There are 4 ways to turn a row about zero (a turn may also mirror it). The second row of each pair is the first, turned, with some noise. The first 36 pairs use one turn. New pairs use 2 turns, one after the other, and a turn may come again.
In the rows, zero is written as 128.
Some pairs, each with its turns in order after it:
[145  78 135 137 137 158 112 114]
[146 108 143 136 114 105  88  96] -> K380

[ 94 153 102  82 138 153 164 134]
[113 145 114  89 101 156 172  96] -> K59

[101 117 148 120 169  86 169  92]
[144 133 118 140  99 126 207 109] -> K76

[122 142 126 130 152 111 140 179]
[156 139 153 144 161 119 130 154] -> K784

[136 175 123 167 114 191 169 140]
[141 149 120 194  85 172 118 160] -> K380

[122 108  76 105 182 112 119 166]
[138 137 166 152 132  64 167 154] -> K784

[163 152 135 105 175 141 129 113]
[138 145 138 106  72 104 139 139] -> K380

[125 180 164 119 139 133 146 116]
[135  95 133 151 136 159  83 136] -> K784

[ 76 182 110 135 184 101 108 140]
[150 107 130 218 146 121 148 154] -> K784

[118 119 122 120 124 177 138 117]
[162 123 154 143 119 143 104 139] -> K380

[159 138 111 143 201 120 143 136]
[133 188 168 118 110 147 104 152] -> K59

[ 81 124 127 189  51 101 103  95]
[186  61  85 192 135 132 123 109] -> K59

[128 132 146 118  98  82 118 167]
[ 89 155 136 140  94 161 116 136] -> K76

[133 111  91 152 118 124 143 107]
[159 119  92 147 141 117 118 126] -> K380

[112 114  88 116 105 173 110 102]
[182 118 160 158 152 119 122 136] -> K380

[ 98  95 123 149 147 119  84  83]
[ 95 108  72 143 122 109 171 124] -> K784

[ 82  84 112 111 148 131 107 189]
[152 126 151 115 144 108 202 168] -> K784

[106 114 148 118 120 159 151 141]
[102 103 137 121 134 142 163 127] -> K59

[138 111 160 142 109 148 125 134]
[143 133 140  98 117 131 113 156] -> K76

[151 106 114 124 169  99 101 126]
[121 108 120 103 118  72 137 118] -> K380

[137 150 141 137 116 129  93 161]
[115 133 141 156 143 100 118  99] -> K59

[ 98 122  81 135 125  97 123 108]
[154 101 100 126 167 119 156 136] -> K380

[123 161 106 114 167  70 107 127]
[117 153  98 180 132 147 142  83] -> K76

[111 139 101 126 159 120  92 125]
[116 158 106 147  97 135 105 121] -> K59

[132 108  95 145 163 144 152 124]
[135 105  88 118 134  90 140 120] -> K76

[150 127 106  74  95 114 153 139]
[139 135 106  80 130  85 161 124] -> K59

[143 138 141 112 141 143  95  86]
[ 89  87 126 137 118 127 122 101] -> K784

[148  93 149 141 130 128  85 131]
[142 149 108  87 132 160 110 135] -> K76

[128  91 176 112 138 156 116 163]
[127 181 135  76 125 115 121 152] -> K76

[136  91 135 123 115  94 175 161]
[ 88 126 121 106  67 119 143 132] -> K76

[152 119 136 157 137 156 142 113]
[133 105 168 118 124 142 112 143] -> K59

[142 128 175 150 122 113 104  73]
[ 77 109  80 129 143 147 109 109] -> K784

[124 117 151 144 126  89 112 177]
[102 168 104 130  96 152 118 153] -> K76

[140 102 136 118 171 111  96  78]
[ 69  96 103 138 127  90 135 128] -> K784

[135 111 119  65 160 168 118 137]
[146 122 184 100 113  98 106 164] -> K380

[152  98  96  96 108 131  63 160]
[ 94 130 106 143  98  50 115 134] -> K59

New pairs, each followed by its turns in order:
[183 146  97 164  84 159  73  66]
[172  51 161 139 173 168 174 115] -> K784 K76

[ 94  69 116  91  95  85 181 123]
[152 113 133  92 171 205  90 151] -> K76 K380

[114 197 136 166  82 167 129 181]
[141 142 126 139 224 144 181 110] -> K76 K784

[122 124 158  87 117 142 134 151]
[132 175 158 129 147 130 126 140] -> K380 K76

[132 118 143 142 174 172 166 165]
[115 169 129 113 147  83 105 178] -> K784 K59

[137 101 132 115 146 120 154 133]
[107 150 137 138 118 102 123 132] -> K59 K76

[161 120 206 127 161  95 140 121]
[139 220 126 152 136 142 130 138] -> K76 K380

[ 91 152 113 117 142 173 154 118]
[131  96 179 103 149 110 142 141] -> K59 K76

[117 183 162 110 109 137 151  72]
[143 105 175 185 154 113 107  98] -> K784 K380

[108  53 172 114 111 142 162 108]
[ 92 146 150 139 101 127 201 174] -> K59 K59

[ 89  76 120 117 108 100  81  91]
[174  73 147  99  88  99 120 149] -> K76 K784

[114 124 146 129 152 177  86 122]
[102 127  92  86 148 159 113 132] -> K380 K784

[112 137 122 139  64 105 130 153]
[ 94  97 137 177 124 131 160 117] -> K76 K59

[148  76 109 121 121  97 107 175]
[110 163  82 140 147 161 172 114] -> K380 K76

[140 137 136 106 128 127  90 145]
[142 145  94 151 129 144 117 120] -> K59 K59

[164  69  70 130 170 172 138 127]
[150 141 112 174 146  47 102 165] -> K380 K59

[123 110 123  70 108 128 147 189]
[ 76 167 163 101 106 160 103 140] -> K784 K380

[137 174 142 140  91 107 136 154]
[136 135 129 129 133 158  98 186] -> K76 K76

[ 88 166 128  63  89 189 204  81]
[229 139 167  73 141 135  66 169] -> K59 K380

[112 125 113 135 119 103 137 113]
[152 147 134 143 125 138 127 112] -> K784 K784

[127 143 147 140  84 167 144 109]
[111 109 144 105  90 128 141  88] -> K784 K784

[101 142 126 200 123 134 171 166]
[148  72 133 199 142 132 103 140] -> K380 K380

[ 98 142 109 156 138  93 103 119]
[144  99 110 171 108 128 116 150] -> K76 K380

[148 162 220 121  77 120  99 136]
[170 143 164 126  97 206 187 117] -> K380 K380

[113  93 142  80 109 145  90 158]
[125 125 179  93 112 154 165 155] -> K76 K380

[125  95 118 118 198  84 138 106]
[184 124 117  69  92 150 137 125] -> K76 K59

[135 132 172 106 139 135 164 117]
[139 165 174 136 141 131 134 136] -> K380 K380

[162 113 184 142  93 155 121 133]
[100 106 103 114 164 102 153 172] -> K59 K784

[149  84 132 131 131 115 166 163]
[122  99 162 135 165  94 157 132] -> K380 K380

[ 53 114 135  88 176 137  93 125]
[169 178 114  66 144 106 129 173] -> K784 K784

[132 138 131  75 168 124 123 132]
[115 121 130 169 166 129 148 156] -> K784 K59

[219 143 106  82 127 158 165 132]
[ 62 183 130 154 155 112 190 143] -> K380 K380

[ 86 145 106 165  99 110 170 106]
[161 156 109 156  99 107  75 128] -> K59 K380

[106 115 159 147  99 158 111 128]
[141 113 176 110 162 126 131 137] -> K76 K784

[167  83 106 140 160 131 124 117]
[126 126 100  80 158 123 164 128] -> K784 K380

[138 105 117 125 109 147 121 145]
[117 122 114 142 158 127 143 122] -> K380 K784

[129 108  81 124  98 122 112  74]
[164 123  92 132  97 123 114  73] -> K380 K76

[108 108 126  72 167 130 117 152]
[ 87 142 106 129 172 107 158 149] -> K380 K59

[ 84 127 183 156 134 123 142 126]
[107 134 137 147  85  89  91 145] -> K76 K76

[132 152 109 102 117 173 115  78]
[116 135 141 115 163 138  65  99] -> K380 K784

[145 144 127 169 113 118 146 119]
[117 129 125 159 149 110  96 111] -> K76 K380

[154  73 136 108 101 139 106 121]
[ 72 148  96 118 117 146 145 133] -> K59 K76

[129 115 126 106 110 129 154  98]
[136 130 138 112 139 107 101 156] -> K59 K380

[186  78 122 133 146 124 117  85]
[126  95 159  85 150 130 126  66] -> K76 K76

[137 176  78 171 133 126 117  79]
[146  90  97 158 103  79  92  93] -> K76 K380

[141 148 155 147 168 125 183 144]
[195 130 125 132 153  91 132 116] -> K76 K59

[ 96 146 145  94 119 155 150 118]
[115 154 167 136  98 137 102 133] -> K380 K380

[156 117 118 128 123  94 112 121]
[126 116 120 118  92 132 139 104] -> K76 K784

[106 130 171 137 123 108 107  84]
[153 126 151 113 109  77  99 133] -> K76 K76

[104 162 122 101 134 124 104 110]
[137 105 121 109 119 127 127 178] -> K784 K76

[ 96 110 219 144 152 108 109 113]
[101  60  75  83 124 163 128 137] -> K380 K59

[156  90 137 148 167 113  86  85]
[167 152  92  86 164 110 131  89] -> K380 K380

[121 116 136 123 119 157 125 108]
[157 133 137 111 124 139 113 125] -> K380 K76

[127 128 116 140 121 109  98  66]
[135 102 119  86 113  84 110 105] -> K76 K784

